The rows of a group lie close to one hidden flat surface of 11 dimensions, which may be shifted away from zero. Surfaces can cross.
(in the rows, 128 means zero)
Known rows, each followed by its group:
[123 118 143 124 164  73 140  95 122 119 108 170 147 105 100 149 120 113
 176]
H
[137 148 154 134 136 125 135 128 120 111 100 128 108 144 123 124  92 117
 124]
Y
[126 177 102 152 129 144 102 107 142 134 142 145 134  97 124 137 139 165
 176]
Y
[151 143 119 117 129 127 125 139 131  99 130 130 119 115 122 116 134 109
 130]
H
[135 124 151 115 116 120 108 158 129 152 160 103 157 143 114 135 125 118
 137]
A
[120 106 111 145 129 112 113 158 107 116 114 119 107 142 104 154 159 129
  82]
E
[113 129 150 123 131 164 152 163 128 117 146 123  81 118 119 178 123 165
 127]
G
[140 120  99 122 150 135 136 114 136 114  89 154 123 155 108 113 167 130
 123]
E
[112 134 134 125 140 143 177 131 138 111 108  88 124 151 151 131 122 114
  68]
E
[135  90 123 122 151 180 181  83 122 113 104 159 161  86 133 157 133 141
 134]
G
[140 128 153 139 137 136 120 122 129 128 126 144 149 151 107 144 112 108
 141]
A
[124 128 131 140 130  94 104 161 136 109 140  97 130 113  97 159 125 106
 127]
A
[ 98 144  68 145 158  80 132 121 135 140 110 169 130 163 122 143 143  95
  88]
Y
[111 146 147 138 128  72 119 156 129 112  77 101 104 138 101 119 110 142
 115]
Y
[139 125 120 106 109 150 120 126 149 158 135 184 100 148 143 117  78 111
 128]
E
[134 121 146 131 125 129  91 138 151 141 137 113 115 161 111 141 119 112
 143]
A
[ 97 144 121 168 132 121  98  95 141 179 126 163 165 178 122 137 121 140
 138]
Y
[112 148 127 128 134 101 118 140 129 161 144 135 145 173 121 133 134 118
 127]
G
[121 129 150 165 154 157 149 102  94 115 120 127 160 137 150 126 103 131
 123]
A
[126 137 105 146 131 130  95 164 120 118 129 113 136 123 121 128 102 126
 121]
H
[129 144 126 124 148 137 145 137 115 103 118 114 115 106 142 122 102 133
 136]
E
[140 100 117 104 118 170 107 161 147 144 127 143 122 142 119 129  89 124
 132]
A
[137  91 121 167 107 161  95 118 125 109 123 115 140 126 131 103 131 131
 113]
H
[149 103 145  93 127 128 151  98 130 142 136 147 129 120 136 133 144 111
 139]
H
[130 137 125 121 151 136 138 121 123 136 115 121 138 128 123 161 136 128
 136]
G
[173 128 109  99 124 173 134 140 105 132 137 131 130 130 140 123 147 109
 105]
H
[121  96 134 109 133 117 132 143 142 128 120 143 159 121 103 131 108 122
 147]
H
[136 110 178 108 115 125 161  99 126 140 120 133 106 132 134 144 136 127
 120]
G
[154 127 157 115 152 130 119 113 111 125 129 119 116 167 135  89 145 116
 164]
A
[141  92  95 134 163 164 114  96 144 110  86 159 113 122 124 125 117 121
 153]
A
[123 128 118 144 125 143 119  95 136 172 137 139 160 167 149 136 131 108
 105]
Y
[124 122 144 134 146 121 149 127  97 113 139 145 122 140 140 111 114 119
 128]
H
[149 128 135 108 136 172 136 137 108 136 119 115 136 128 145 123 107 135
 131]
G
[137  68 108  81 144 150 167 129 139 115  99 138 113 114 122 146 147 118
 105]
G
[123 132 127 131 152 111  97 173 145 106 130  89 104 154 108 141 100  88
 124]
A
[113 112 131  82 147  97 157 144 143 144 132 135 152 134 127 123 107 104
 139]
H
[123 109 140 128 112 126 149 121 129 126 143 172 128 148 133 104 128 121
 114]
G
[145 136  83 109 156 108 106 116 138 151  90 186 119 153 102 143 123  97
 134]
E
[111 120 120 136 143 113 127 116 138 147 134 150 157 144 138 127  95  96
 131]
H
[118 154 160 111 112 142 135 132 176 183 116 132 143 174 121 164  67 115
 114]
E
[157  93 168 105  86 111 115 135 129 121 124 144 113 135 109  83 123 124
 136]
G
[136 126 107 124 153 108  96 132 132 122 118 146  67 164 101 129 189 138
 158]
E
[104 119 116 163 124 124  87 133 153 138 150 153 165 121  87 159 125 149
 168]
Y
[132  92 136 175 101 144 116 132 125  71  93 153 141 122  92 102 114 149
 108]
G
[ 96 107 149 138 119 115 117 153 147 134 159 124 132 137 111 134 113 140
 150]
Y
[132 132 116 113 151  98 113 151  85 148  98 151 103 175 114 115 146 135
 127]
E
[144 151 117 101 135 160 122 143 126 169 130 150 163 138 125 144  92 126
 147]
G
[117 123 116 145 146 111 134 116 119 123 148 135 135 138 138 130 146 105
 117]
Y
[126 126 123 144 122 119 115 133 124 119 105 133 125 103 105 152 118 142
 127]
A
[134 117 122 128 136 144 145  84 148 125 123 126 155 135 138 112 166 123
 129]
E
[127 105 112 108 144 149 115 137 142 160 118  92 145 149 122 163 149 119
 121]
G
[118 154 132 136 144 113 139 126 119 123 108 142 121 142 133 116 101 130
 126]
Y
[137  93 156 116 100 154 103 153 141 145 138 111 144 130 103 139 123 148
 147]
G
[168 152  93 109 132 142 113 147 127 110 129 122 145 110 118 118 143 105
 132]
H
[104 157 112 183 127 111 132 103  96 132 111 151 139 139 143 119 123 147
  96]
Y
[122 168 114 136 141 155 123 150 126 117 124 132 111 132 125 119 120 170
 154]
Y
[138 141 116 144 137 137 131 102 118 133 113 151 152 133 133 136 113 103
 115]
Y
[141 111 131 136 118 175 113 117 142 130 132 127 123 125 127 150 123 131
 127]
G
[126 129 114 111 127 131 120 171 115 132 122 100 114 124 142 111 106 132
 115]
A
[125 138 131 109 148 136 132 133 136 131 129 117  98 143 141 117 124 132
 149]
E
[150 117 156 118 130 170 142 124 105 138 142 149 161 147 137 108 107 130
 144]
A
[126  85 165 129 142 128 140 149  87 115 148 140 131 152 116 130 139 132
 137]
H
[123 112 122 130 147 119 124 102 137 122 149  84 142 108 146 130 169 117
 144]
E
[143 132 134 127 110 147 106 157 124 126 145 128 111 102 111 154 110 142
 144]
H
[142 121 139 125 135 130 105 130 142 129 160 127 148 127 116 141 119  99
 162]
A
[131 118 139 119 131 123 119 114 132 135 135 118 112 145 139  95 151 136
 155]
E
[143 121 134 147 124 109 109  62 123 156 113 149 101 113 137 169 133 112
 130]
H
[130 134 118 143 121 100 123 108 134 104 143 130  79 102 146 138 128  92
 111]
E
[132 116 119 129 134 149 105 160 136 113 119 121 121 120 112 133  95 130
 136]
A
[124 135 160 164 140 114 135 119 114  96 150 157  98 142 126 146 103 101
 126]
Y

New rows. What belongs after each?
[117 176 127 160 136 127 138  90 110 132 133 157 134 115 153 111 112 148
 154]
Y
[119 144 136 140 134 127 145 115 108 143 163 127  81 162 165 156 141 105
  86]
E
[136 100 124  90 123 161 129 159 127 158 138 135 169 137 126 121 112 136
 139]
G
[121 127 152 134 115 102 115 152 115 138 126 110  96 155 118 129 135 138
 113]
E
[130  90  83 122 153 160 121 126 145 126 123 126 157 132 116 139 170 128
 131]
E
[124 122 160 179 119 152 112 115 109 130 138 129 143 150 130 132 116 142
 125]
Y
[121 111 147 105 129 164 132 153 117 154 153 111 126 145 156 103 106 153
 150]
E
[131 113  83 111 134 105 147 104 147 118 104 135 122 122 159 106 110  65
  72]
E
[144 151 125 144 106 154  96 152 124 115 143 130 108  94 118 145  96 141
 141]
H
[120 134 119 132 119 101 100 129 168 139 144 118  86 121 122 188 110  85
 108]
E
[135 143 124 131  88 122 100 144 132 157 108 144 143 100  95 164 109 161
 129]
A
[143 134 129  93 119 156 158 128 146 123 159 130 148 101 159  89 108 118
 149]
H
[144  73 169 129  68  83 116 106 142  97 154 185 115 117 104  61 144 124
 153]
G
[137 123 165 162 146 127 120 114 118  98 145 146 120 139 110 149 110 100
 147]
Y
[125 160 164 138 133 157 127 124 108 153 171 114 152 118 136 154 128 163
 177]
G
[136 109  97 116 153 148 134 114 121 140 106 144 176 130 128 115 134 123
 131]
E
[136  96 115 115 133 116 109 155 148 112 151 128 144 109  97 153 126  91
 141]
A
[134 121 113 123 146 119 114 121 118 133 125 126 136 116 130 126 137 125
 154]
E
[123 140 161 119 156  90 150 140 129 113 186 162 137 153 113 123 126  88
 170]
H
[127 138 154 114 129  92 105 152 122 170 113 104 168 169  99 139 132 130
 136]
G
[139 110 130 121 115 136 125 110 146 126 128 136 127 118 131 122 124 116
 129]
H
[113 142 143 133 138  82 120 124 143 114 134 136 121 118 109 132 118 123
 168]
Y
[117 130 169 165 118 131 120 125 107 119 134 107 120 140 131 115 120 146
 128]
Y
[141 148 115 144 141 155 132 134 107 115  88 146 150 141 122 115  92 128
 109]
G
[130 137 138 150 130 148 114 152 119 116  85 142 139 148  96 140  74 143
 119]
Y
[116 100 136 125 110 130 125 116 148 142 113 129 134 113 132 130  96 132
 128]
H
[129 147 110 101 163 103 132 137 104 167  90 150 129 178 128 130 111 108
 116]
E
[154 121 117  79 139 104 130 139 132 131  93 134 106 132 112 130 137 103
 126]
G
[133 126 164 146 141 105 119 119 122 127  90 122 135 169 110 129  97 102
 116]
Y
[129 167 120 175 113 156 137  97  98 124 145 151 114 121 165 129 126 140
 102]
Y
[136 105 122 146  98 140 127 121 143  96 120 144 106 125 119 111 144 129
  99]
E
[125 141 117 152 113 116 120 109 135 128 142 144 126 112 131 152 126 116
 114]
Y
[131 100 152  80 124 150 163 156 101 159 136 134 157 153 149  92 110 137
 122]
G
[124 114 126 116 117 121 125 168 105 112 103 105  98 118 124 113 128 156
 109]
A
[133 111 109  96 151 122 119 143 110 141 104 128 153 125 138  86 106 132
 158]
E
[131 145 122 141 149  76  94  91 137 145 132 122 109 140 107 162 184 107
 152]
E
[127 124 115 141 143 119 106 128 131 130 101 130 172 124  98 134 122 131
 148]
Y
[123 123 130 137 127 131 133 126 128 112 135 117 101 132 132 132 145 128
 113]
E
[135 104 137 135 136 151 134 111 124 121 113 113 145 115 124 136 144 138
 132]
G
[125  91  85 106 149 174 150 173 136 103  97 142 111 122 114 150 119 134
  95]
G
[125 127 144 142 131 148 145 139 120 112 108 130 115 134 111 151 120 147
 115]
G
[129 130 142 157 141 116 127 136  87  97 110 102 129 135 101 130 186 163
 123]
E
[125 105  93 132 140 139 133 122 151  92 143 112  74 120 142 134 168 107
 107]
E
[127 164 116 145 127 133 106 122 144 146  99 143 128 145 111 142 111 140
 127]
Y
[153 101 149 114 124 143  76 128 158 146 143 128 132 153  94 130 138 121
 187]
A
[131 155 163 119 129 139 159 107 107 152 117 147 140 166 155 101 107 137
 125]
E
[140  95 144 113  99 141 105 134 137 163 118 140 130 153 102 135 141 149
 128]
A
[150 148 109  87 150 137 118 180 111 137 101 112 119 143 118 129 108 122
 127]
G
[140  95 122  99 133 114 112 113 134 151 160 112 148 120 143 111 162 105
 157]
A
[144 121 128 106 113 141 135 106 147 140 139 131 122 122 147 120 126 106
 121]
H
[127 143 165 145 124 139 124 112 122 145 135 104 126 143 129 158 133 138
 131]
G
[137 133 129  81 157 141 143 141  99 167 130  90 152 147 156 122 140 123
 140]
G
[113 103 121 137 135 115 133  92 119 151 144 105 174 115 154 132 153 115
 122]
A
[127 144 149 132 122 147 139 111 122 164 191 121 177 125 168 133  95 101
 136]
A
[136 135 122 117 138 119 128 125 114 120 117 139 112 119 142  96 112 125
 148]
E
[152 130 129 128 126 147 136  94 125 124 128 165 135 113 134 122 116 119
 144]
G
[137 129 127 113 154 120 119 106 127 149 100 120 113 180 145 104 133 102
 128]
A
[120 126 131 141 146 136 133 139 110 118 127  95 140 127 116 155 152 143
 121]
E
[100 132  97 122 154 141 148 147 135 145 132 183 158 147 130 119  89 133
 137]
Y
[127 124 127 123 128 132 140 147 142 108 124 151 133 133 120 111  87 114
 125]
H
[141 146 120 107 139 128 129 144 113 136 147 132 142 109 133 137 116 119
 149]
H
[122  94 160 127  76 132  89 116 140 185 161  95 144 128 130 136 161 166
 147]
A
[127  84 148 122 133 133 138  90 109 161 134 121 178 153 144 113 166 125
 123]
A
[130 138 135 136 139 142 151 118 101 120 152 131 145 110 163 119 100 115
 128]
A
[101 120  94 128 168 165 150 131 132 155 123 131 187 138 121 182 134 139
 123]
G
[124 150 118 135 136 117 134 143 135 105 136 147  83 138 124 144 120 105
 108]
Y
[114 115  88 155 158 104 132  99 134  98  77 141  92 113 122 156 126 107
  95]
A
